The rows of a group lie close to one hidden flat surface of 7 dimensions, which passes through zero. Surfaces can cross.
(in the rows, 128 means zero)
Known rows, each followed by its group:
[124  99 171 104  94 128 151 141 142 155  95 116 130 133 122 124 116 159
 116 124] -> (5)
[127  90  76  93 139 115 152  92 147 108 121  92 133  71 174 140  92 116
 125 118] -> (1)
[135 119  73 103  88 144 141 125 212 172 153  80  81 137 173 144 135  65
 114  92] -> (3)
[136 119 122 114 162 149 134 117 167 133 109 113 116 118 125 130 104 128
 124 109] -> (4)
[134 168  67 151 124 124  99 118 113 110 158 123 117 132 123 115 135  98
 123 116] -> (2)
[100  93 172  94  82 127 121 141 159 146  96  66 116 144 138 113 153 166
  96 116] -> (2)
[ 93 137 184  86 104 143  52 129 123 117 133 107 132 143 124 134 171 122
 108 106] -> (6)
[148 144  84 125 132 142  98 104 136 125 137 139 132 113 111  96  81 123
 149  81] -> (4)
[120  91 159 122 140 156 128 150 160 177 130 133 117 160 107  99 116 193
 170 122] -> (2)
[132 150 191 135 205 170  69 148 120 133 137 155 133 162  44 121 108 131
 148 111] -> (6)
[102 104 172  78 178 135  45 133 115 104 163 113 146 130 108 150 125 117
 162 108] -> (5)
[106  97 151  99 174 148 131 121 139 104 107 129 143 107 133 131 127 166
 139 129] -> (5)
[ 96 109 140 128  91  79 108 132  74  90 130  85 142 130 158 148 175 139
 100 167] -> (3)
[155 142 140 148 111 103 142 153 123 157 133 109 112 150 117 161 119  70
  89 143] -> (5)
[127 124 131  98 132 128 108 114 113 122 136 143 151 104 123 138  92 116
 145 113] -> (0)
[ 82 116 131 108  83 103 102 123  87  95 151 148 150 113 175 136 181 142
 157 155] -> (3)
[114  65 100  65  91 104  81 116 161 112 115  53 157  85 141  81  92 172
 140  58] -> (1)
[122 157  58 104  96 152 115  96 144 113 153 177 146  91 148  86 121 125
 171  83] -> (2)
[116 106 182  97 106 131 144 136 127 138 110 146 145 110 129 138 113 141
 137 135] -> (2)
[117  95 142 104  71 102 128 117  99 150 141 131 133 116 164 151 105 133
 143 136] -> (3)
[129  97  95 130 105  97 164 140 158 125 104  83 132 117 138 107 142 153
 108 124] -> (6)
[108 109 158  93 118 146 167 141 193 138 119 106 113 131 161 158 177  96
 100 138] -> (4)
[127 154 134 154  86  59  89 162  75 101 134  78 148 143 106 128 160  95
  72 134] -> (1)
[124 152 142 150 194 134 101 119 100 102 137 122 113 151 109 166 134 100
 113 149] -> (0)
[139 173  75 101 134 181 119  99 168 135 168 206 136 103 128 112  99  70
 183  77] -> (0)
[143  86  69 140 140 107 152 133 175 155 150  68  98 135 151 131 121 124
 132 126] -> (0)
[136 121 151 157 118  81 135 153  71 123 117 128 152 133 104 125 113 152
 121 156] -> (6)
[139 100 147 134 176 108  85 139 130 127 106  68 129 140  69 107  84 163
 115 106] -> (1)
[110 134 114 114  83 119  97 125 118 118 137 125 142 124 133  92 146 160
 142 109] -> (3)
[137 170 136 152  89 120 100 163 116 139 132 146 141 157  78  90 146 126
 121 110] -> (1)
[114 134  89 143  90 119 106 142 134 143 174 131 121 158 136  97 162 141
 156 126] -> (2)
[120 153  76 143 138 123 106 129 127  93 144 117 134 127 131 109 172 127
 126 119] -> (3)
[122  94 152 143 168 139 153 126 140 129  90  76 103 144 134 138 132 175
  95 153] -> (4)
[119 178  73 131 115 124 129 133 144  93 186 128 120 122 170 177 206  12
 109 139] -> (5)
[113 147  95  99 151 180  77 108 176 113 151 111 112 128 139 117 162 102
 134  83] -> (6)
[103 149 138 134 137 134 119 124 122 104 144 118 117 142 153 151 184 108
 105 156] -> (5)
[107 119 163 132 147 151 105 134 148 140 137  93  94 173 120 145 169 138
 114 141] -> (0)
[143 144 161 133 106 115 116 141  99 147 135 161 143 142  99 139  98 111
 138 131] -> (4)
[102 104 158 129 147 143 157 119 122 112  84 115 121 125 140 126 151 197
 118 162] -> (5)
[138 120  98 140 197 136 159 100 137  98 100 123 128  92 134 136  99 134
 118 141] -> (2)
[143 161 153 169 130 151 154 138 142 160 128 131  79 177 132 163 161  87
  91 164] -> (5)
[144 131  87 128 109 121 106 120 114 119 117 141 154 105 105  62  93 178
 155  86] -> (1)
[138 120 141 115 135 107 118 122  95 113 115 137 167  92 100 123  80 128
 132 111] -> (4)
[146 130 100 144 116 119 156 129 123 137 142 155 132 128 131 128 115 119
 146 135] -> (6)
[118 134 149 121 139 135 130 144 150 130 150 109 105 149 147 181 172  73
 106 152] -> (1)
[138 108 119 110 128  95 135 145 131 112 130 116 152 100 125 141 107  86
 116 122] -> (5)
[159 159 114 140  80 120 148 142 118 139 105 163 161 109  95  67  97 147
 128 101] -> (1)
[154  86 130 118 188  96 136 106  87 114 109 106 152  89 111 138  39 149
 133 134] -> (0)
[133 155 106 128  86  93  96 150 125 126 137 117 150 128 103  94 139 113
 118  98] -> (1)
[133 136  74 166 195 139 100 116 133 116 162  96  88 161 131 146 135 116
 140 136] -> (0)
[116 143 181 104  92 131 101 158 140 143 146 131 136 149 108 134 157  93
 119 116] -> (6)
[133 138 142 152 137 106 103 132  93 123 121 105 121 154 103 128 119 142
 106 136] -> (2)
[112 170 146 118 132 139  90 120  97 108 141 155 135 132 123 143 148  93
 119 128] -> (0)
[121 132 133 135  87 101 111 148  86 126 157 149 151 133 133 129 144 122
 145 146] -> (2)
[136 112 170 127 108 123 154 162 142 156 123 140 136 147 108 126 123 131
 134 135] -> (6)
[163 120 132 152 168 105 158 119 103 142 124 122 112 129 125 178  67  82
 109 153] -> (3)
[125 167  36 197 125 111  94  99  79 106 149 100  96 165 136  94 153 168
 132 142] -> (4)
[136 178  64 128  61 130  80 122 117 134 185 175 140 127 129  88 123  99
 172  79] -> (4)
[ 99  93  93 113 183 166 140 109 178 116 144 107  95 128 182 139 164 162
 159 136] -> (3)
[120  96  96 133 179 128 137  92  86 105 153 159 129 115 167 157 105 151
 187 159] -> (3)
[140 152 137 129 127 152 147 141 165 157 148 141 110 150 127 158 139  62
 116 129] -> (4)
[159  96 142 156 149 107 196 146 128 153  97 138 132 123 107 129  79 160
 134 158] -> (6)
[149 117 117 155 177 118 150 118 112 121 103 130 131 124 113 127  93 154
 131 145] -> (0)

New rows. What belongs after each?
[118 146  93 144 133 115 112 127 106  99 147 129 136 126 137 121 162 126
 134 133] -> (3)
[110 136 167 114 220 192 171 124 139 103 152 236 139 117 141 174 170 109
 189 175] -> (3)
[136 116 220 132 132 125 137 158 121 156 124 136 124 158  99 167 121 104
 113 153] -> (2)
[130 129 131 159 185 116 157 136 104 105 131 159 138 127 131 155 137 128
 132 175] -> (4)
[124 134 135 123 157 166 145 119 155 143 142 143 104 136 147 151 136 104
 138 142] -> (1)
[116 126 143 138 113 126 131 118  88 126 119 152 136 132 132 116 129 174
 143 152] -> (1)
[159  64 166 143 201 131 176 111 132 164  89  94  99 133 122 177  45 145
 117 155] -> (3)
[170 158  56 121  71 121 145 133 174 163 160 160 133 107 121  94  94  76
 154  77] -> (5)
[137 136 104 146 180 148 152 120 137 115 134 160 122 128 131 136 130 132
 151 147] -> (4)
[144 142 144 131 164 144 119 102 107 118  89 126 129 116  98 120  75 141
 112 112] -> (2)
[108 127 126 134 142 119 122 126 115 111 159 110 109 142 166 180 177  83
 118 166] -> (1)
[106 134 112 129 125 108  82 119 113  85 129  76 133 126 133 117 163 134
  98 118] -> (6)
[111 123 181 130 137 142  88 155 114 145 137 121 114 173  96 117 146 169
 144 135] -> (1)
[117  98 163 129 124 107 152 161  99 140 159 177 151 138 130 145 130 146
 185 172] -> (2)
[118 133  81 114 115 118  92 120 134 110 157 112 136 121 134 108 139 119
 139  99] -> (1)
[149 125  69 169 112  73 132 141  92 116 135 134 159 118 117  82 104 172
 150 130] -> (6)
[118  96 131 102 137 159 142 123 173 150 124 108 115 129 146 129 130 149
 138 121] -> (3)
[142  91 132 114 194 141 160 114 154 127  97  99 116 104 125 152  79 131
 116 129] -> (1)
[121 140 165 123 106 111 107 119  81 109  99 116 146 117 113 142 113 123
  87 129] -> (2)
[140 163  70 149 127 136 100 105 124 130 147 116 110 137 120 110 111 110
 128 102] -> (4)
[102 125 160  93 126 177 102 130 172 138 153 144 109 143 138 142 166 111
 149 114] -> (5)
[105 111 185  92  94 137 113 128 123 147 118 133 132 131 133 125 127 160
 134 119] -> (6)
[106 120 165 152 188 152  81 135 102 133 147 126 109 180 102 132 144 178
 159 146] -> (1)
[121 139 110 140 227 140 133 114 126  71 136 126 127 112 139 171 146  93
 116 151] -> (5)
[112 158 169 100 111 195 111 126 166 149 135 175 122 142 115 102 162 138
 150 102] -> (0)
[160 186  73 164 137 155 160 115 128 127 153 203 123 124 130 114 124  97
 152 124] -> (1)
[107 126 152 108  70 111  95 122 102 123 105 106 145 125 126 114 131 148
 103 110] -> (2)
[147  98 124 133 149 133 198  91 111 138  96 141 114 101 172 158  82 143
 124 166] -> (6)
[134 126 113 132 147 124 151 125 135 115 131 126 123 117 143 144 136 113
 124 138] -> (2)
[124 151 108 176  92  85  85 125  64 124 135  89 111 162 126 122 138 145
  99 145] -> (4)
[135 102 127  92  62 131 132 125 176 184 142 103 108 131 150 131 109 106
 126  92] -> (3)
[158 159  81 137 132 140 129 126 161 144 143 124 109 128 117 115 102  87
 123  96] -> (3)
[ 72  88 189 115 129 151 119 108  91 129 131 133 112 153 177 163 163 193
 154 182] -> (1)
[124 122 105 117 129 113 158 113 112  97 141 173 163  84 161 137 124 125
 160 145] -> (2)
[126 152  60 155 120  99  92 125  94  91 151 120 145 126 124  95 143 132
 138 121] -> (6)
[101 128 129 106  54  82 130 133  95  92 126 115 162  95 177 149 168 103
  96 150] -> (2)
[124 119 123 139 112  89 143 127  89 109 114  93 129 120 149 144 137 130
 102 157] -> (6)
[103  70 168  87 100 105 114 130 126 132 100  74 136 113 146 129 124 165
 110 123] -> (1)
[111  93 183 118 152 151 176 139 184 140 103  99 110 137 148 160 170 135
 100 158] -> (4)
[139 132 152 116  50  97 112 142 100 145 124 120 147 126 118 114 107 125
 112 109] -> (3)
[141  97 113 124 150 103 121 108  95 112 115 114 151 101 119 121  64 160
 145 124] -> (0)
[ 83 140 150  97  79 154  66 134 126 134 163 134 125 154 153 131 192 121
 144 117] -> (5)
[ 97  92 133  79  64 124 128 115 147 123 105 104 142  99 164  93 145 180
 131 107] -> (2)
[136 149 101 157 184 161 165 130 141 127 158 185 116 140 130 144 142 101
 162 154] -> (4)
[118 111 113 108 115 142 123 130 175 146 121  89 112 133 145 107 138 150
 124  97] -> (3)
[121 120 194  85  85 159 117 145 163 166 119 143 121 139 113 125 126 121
 131 109] -> (2)
[112 139 128 138 150 139 107 127 119 125 163 124 108 158 138 146 158 117
 137 143] -> (1)
[143  91 101 126 150 127 143 108 142 149 134 102  98 128 158 153  87 125
 137 135] -> (3)
[124 146  93 144 104 112  92 127  99 120 133 140 148 131 113  87 128 161
 155 117] -> (1)
[121 118 151 153 141 116 161 102  64 112  97 155 134 121 149 149 125 181
 130 182] -> (1)
[107 102 131 107 117 128 143 134 147 114 124 117 136 113 152 131 169 140
 128 137] -> (4)
[109 104 109 143 111  92 110 130  96 120 144 118 145 136 136 106 145 180
 150 144] -> (2)
[159 114 109 129 151 105 164 124 126 122 121 125 141 102 134 152  82  93
 119 136] -> (0)
[116  70 156  98 169 156 178 110 152 150 146 140 103 125 186 201 122 124
 160 174] -> (3)
[116 134 147 133 171 108  83 127  92  91 154 113 131 142 120 169 144  94
 121 147] -> (5)
[ 96 126 169 142 110 122 122 125  70 127 130 146 122 152 152 149 170 165
 136 183] -> (1)
[104 167 138 109  61 126 122 150 132 122 163 176 145 125 153 145 190  64
 134 129] -> (3)
[122 103 137 107 133 145 149 121 158 131 106 125 129 114 137 121 121 149
 132 124] -> (2)
[111 120 111 135 162 132 121 117 117  99 122 111 127 131 139 121 155 161
 135 146] -> (3)
[ 96  82 144  81 132  93 118 129 115  85 107  98 176  82 138 130 132 155
 124 126] -> (5)
[127  94 135 112 134 127 135 109 120 124  92 117 141 108 126 105  90 182
 137 116] -> (1)
[105 126  77 144 125 138 118 104 158 119 122  61  83 149 165 110 172 161
  98 123] -> (4)
[124 105  96 127 148 121 182 136 169 110 135 114 116 111 174 160 164 101
 119 154] -> (2)
[119 162 100 133 152 133  61 137 142  95 156  99 132 145 101 108 169  98
 118  99] -> (6)
[163 113  99  98 165 122 151 135 211 138 120  75 119  99 120 148  91  42
  86  88] -> (1)
[147 113  82 151 177 140 151 116 153 144 121 129 112 123 120 109  89 161
 159 115] -> (0)
[116 109  83 114 143 118  94 109 132  95 152  90 127 113 145 130 122 128
 139 107] -> (1)
[109 117  98 129  88 102 111 132 111 118 141 117 139 123 149 100 153 165
 149 128] -> (2)
[131  96 154  80 141 105 143 149 156 120 119 106 152  94 124 153 110  82
 109 112] -> (5)
[155 169 110 160 165 130 129 133 135 112 124 130 124 131 101 128 128  87
 104 127] -> (3)
[105 108 135  87 104 156 145 109 127 147 178 208 135 111 179 160 121 117
 209 140] -> (3)
[103 138 168 111 126 192 110 140 181 158 137 134  94 170 123 127 181 135
 137 120] -> (0)
[146 178 119 166 141 117 133 154 120 124 146 143 120 157 105 146 156  71
 102 146] -> (1)
[140 127 106 147 143 106 142 119 120 124 128  92 115 131 136 150 120 110
  99 142] -> (3)
[155 125 152 108 104 144 158 130 160 176 137 154 114 129 131 165  84  79
 137 113] -> (3)
[117 123 160 113 150 158 144 128 149 129 132 165 127 126 137 143 150 129
 151 140] -> (3)
[163 148 152 166 107 125 116 145 111 185 139 131 103 175  90 135  89 115
 124 124] -> (5)
[141 123 119 142 135 103 132 103  51 115 142 175 150 113 139 150  79 139
 166 156] -> (3)
[ 90  82 118 106 168 142 100  95 126 112 148  97 116 123 164 151 133 162
 156 139] -> (1)
[126 142 143 144 144 115  86 155 129 126 152 106 118 167  91 139 160  97
 111 123] -> (1)
[123  99 202 131 201 171 150 135 142 155 103 133  98 160 112 156 109 169
 131 164] -> (1)
[142 163 150 131 100 136 106 143 111 140 107 174 157 125  75  81  99 152
 140  99] -> (3)
[133 140  88 143 104 101  72 117  80 125 160 142 148 136 109  92  97 151
 166 100] -> (5)
[117 124 116 108 122 149 161 127 168 121 117 137 130 109 154 124 156 120
 128 126] -> (5)
[147 138 138 136 159 174 122 136 162 156 131 168 118 157  83 102 106 148
 157 103] -> (1)
[146 154 121 151 128 112 112 139 116 117 102 101 131 138  93 106 127 122
  91 120] -> (3)
[141 154 115 160 153 106 132 132 100 113 126 128 126 129 115 131 127 121
 112 141] -> (1)
[153 132  68 150 134 124 101 109 136 139 120 104 114 124 107  82  68 160
 139  84] -> (3)
[121 116 110 140 160 122 134 120 125 113 118  95 116 133 134 131 132 143
 117 141] -> (3)
[ 75 126 141 117 137 147   4 106  85 109 166  93 110 168 121 114 157 178
 157 110] -> (0)
[168 198 160 160 135 133  99 147  96 148 162 164 113 165  85 181 116  25
  99 133] -> (2)
[ 99 159 126  97  60 143  83  98  97 122 160 167 136 121 160 133 149 115
 149 118] -> (6)
[110 126 144 110  75  98 112 131  79 120 150 164 153 118 153 144 134 122
 146 155] -> (3)
[117 117 102 160 131  89 136 146 131 113 125  38  99 151 148 140 183 117
  73 156] -> (2)
